The same things were measured in two ways. Each way mixes the same 5 hidden numbers, adds some noise and spreads widely along 3 directions of its own, which tell nothing about the thing.
Some things both ways: the first way, then the second way.
[ -6  -4  -5   2   5 -15  17 -14  -8  -6  12]
[-2  8 -1 -7 -1  8  1  5 -2 -3 -4  2 -3]

[ 34  -5 -17  65  43  17  31 -15 -10 -29   2]
[ 24  43  -3 -36 -37  44 -24   9 -50 -47 -19  10   3]

[ 16 -22 -66  18   7  -3   9 -26  -5  22  19]
[ 24  -4 -35 -22  -6  34 -13   1 -27 -40  12   8  -6]

[  3 -13  30  -2  20  29   1  41 -15 -46 -20]
[  5  49  28   1  11  18   5 -10  -1  31   4 -27  -7]

[ 28 -14  -1 -23 -25 -30  24  31  -8  34 -31]
[ 17 -21 -18  12   7 -11  30 -48 -18 -12  -6  15  16]

[ 13  -2   5  23   1  37 -19  20   2  -7 -17]
[ -6   2 -15  -6  -8   6  -8   5 -12 -19   0  -2  21]

[-20 -11  -4 -14 -11  -2   2   6  -6  20   0]
[ -2 -17 -26   0  18 -12  13  -9  -6 -10   5  -2  12]

[ 26   7  35  36  21  17   1  17  11 -58 -42]
[  6  39  39   4 -38   5  11   7 -34  15 -35 -11  25]

[-22 -28  19  60   0  16  27  -3 -10 -64 -36]
[ 28 -22  24  -5   0 -35  11   9 -38  12 -24   6  -7]

[ 59   9  -1  26   5  15  -7  21   1 -15 -21]
[-21  35 -15   1 -36  25  14  -7 -21 -23 -20   0  47]

[-28  24  39  -3   8  20 -24  -1  17   6   2]
[-20  15  18  -4 -13   5 -26  33  -3   6   2 -12  16]

[-28   9  -4 -34  11  12 -15  -6  -8  21  44]
[-33  -4 -16   7  35 -14 -28  20  34   5  33 -15  10]

[ 32 -10 -35  44  11   7  11 -13  -9 -15   1]
[ 12  -8  14   5 -19  19 -23  15 -22 -20  10   5  11]

[-46  14  29  -8   4  40 -27   6  -2  13  24]
[-25 -19   7   5  23 -15 -44  44  24   7  33 -12   1]

[ 32  -3  -9  17   7  11 -20   9  19 -30 -38]
[  0  14  13  -2  -4  -9  12 -12 -15   4 -16   2  15]

[ -4  -8  -6  20   2   9  24  -6 -19   5  17]
[ 16  -7   8 -11   6  20 -33  15  -3 -17  20  13 -26]

Other things, the second way, with their names:
Z332: [ -6 -17   5   1  27 -15  -3  -2  16   5  14  12  -6]
Z468: [ -2 -15  -5 -14  22  -2 -35  14  14 -19  16  20 -14]
Z632: [-10 -10  43 -10   2  -1 -33  43  15   4   2  32 -27]
Z143: [-25 -25 -32  20  -7   9   1  -8   7 -20   6   7  52]
Z588: [ -4 -23   0   4  35 -23 -16  -5  13   0  21   2  -3]
Z258: [ -6 -16   3   2 -25   2   8  15 -26   4 -17   6  21]
Z430: [-16  -8 -11  15  19 -34  21 -15  -1  17 -10 -12  28]
Z606: [  8 -25  17   3   9 -27  -6  -3 -13  -4  -4  19   0]
Z512: [-12  32  -4  19  -9  19  26 -23   1  24  -3 -31  29]
Z735: [  4  11 -20 -16 -32  27  -1  12 -34 -30 -20   8  14]
Z968: [  3 -16  16   2  12 -21  -1  -1  -2   3  -6  21  -3]
Z342: [  2   1  -9 -43 -10  13 -24  26 -13 -43 -12  37 -20]
Z427: [ 11 -22  29  19   1 -28   5  -7 -20  12  -9   5  17]
Z436: [ 25   8  38 -13 -11   3  -5   6 -22   0 -12  19 -19]
Z289: [ -9  34 -13 -12 -15  36 -16   8  -1 -15   8   0   0]
Z566: [  2  33 -11  -7  14   0   9  -1  -7  20   0 -29  -9]
Z286: [ 24  21  10  -3   9  31 -27  -2 -12 -12  26  -7 -20]
Z598: [  0 -36   2  -1  17 -22 -18  10  -1  -8  11   8   6]
Z942: [ 13  29  13   2 -31  26  20 -19 -29  -5 -22   3  19]
Z892: [  5   8  29  21 -19   5  12  -7 -13  13  -9  -2  30]
Z668: [-24  28   8   6  20  29 -51  15  38  -1  51 -18  -1]
Z862: [-14  23  13  -4  -1  23 -16  13  18   1   5   3  -6]
Z657: [-15 -25 -24   4  32 -21  -7  10  14   4  14  -4   0]
Z94: [-16  11   0 -10  12   9 -25  14  14  -6  12   4  -4]
Z562: [-11  -9 -15 -10  16 -19   6  -9   4  -4 -10  16   4]
Z316: [ -1   0  -9 -26   8 -20  -2   4  -6 -17 -19  20 -15]
Z134: [ -6  10 -37 -16  24   5   2 -10   1 -15  11 -13  -8]
Z269: [  6   0 -36 -35   4  12  -2  -6  -9 -39  -8  22  -7]
Z497: [  3   2   0 -10  -9  -1  14  -5 -20  -6 -21  10  12]
Z339: [-46  20  -8  10 -31  11  19   1   4  -3 -33   4  58]
Z842: [-11   9 -16 -13 -14   9 -11  18 -17 -23  -9   0  14]
Z267: [-39   3  -9   2   7  -3  -4  29  20  12   0 -13  14]
Z951: [-20 -12  24  31 -33  13   4  25  -7  12  -4  -3  37]

Some of these things the first way, each followed by its name:
[-20 -16 -18  -1  -7  15  -1  -7 -15  -5  20]	Z657
[ 20 -17 -10  57  14   5  23  -8  -1 -53 -27]	Z436
[-7 -5 -8 14 -3  6  1 -6 -1  3  1]	Z598
[  2   5  -6  52  11   3  27 -33  -7  -8  20]	Z342
[-18   4  15  -7 -25 -19   2  -9  12  22 -12]	Z258
[ 40   6 -27 -15 -29  -8 -20  15   4  42  -1]	Z143
[ 12  -8  15 -31 -15  16 -32  47   4  -5 -33]	Z512
[  4  19 -11 -23  13 -20 -11 -18  13  16  20]	Z862
[-32  -5 -18 -43  11  -7 -10  -7   2  36  27]	Z134
[-52  21  42 -51 -21  -8 -23   0  11  34  20]	Z267
[  9   3  10   1 -19 -22  20  -5 -11  -4   1]	Z951
[  5  24  -8 -32  24  36 -63  13  21  29  19]	Z668
[ 46  23  25   5 -22   0 -22  20  15 -15 -27]	Z339
[-12  -3  19 -18  -4  -8   8  14  -8  -3  -1]	Z430
[-8 -1  5  4  3  3 13  1 -4 31  6]	Z269
[ -2  16 -14 -11  25  -7  -5 -23   7  14  32]	Z94
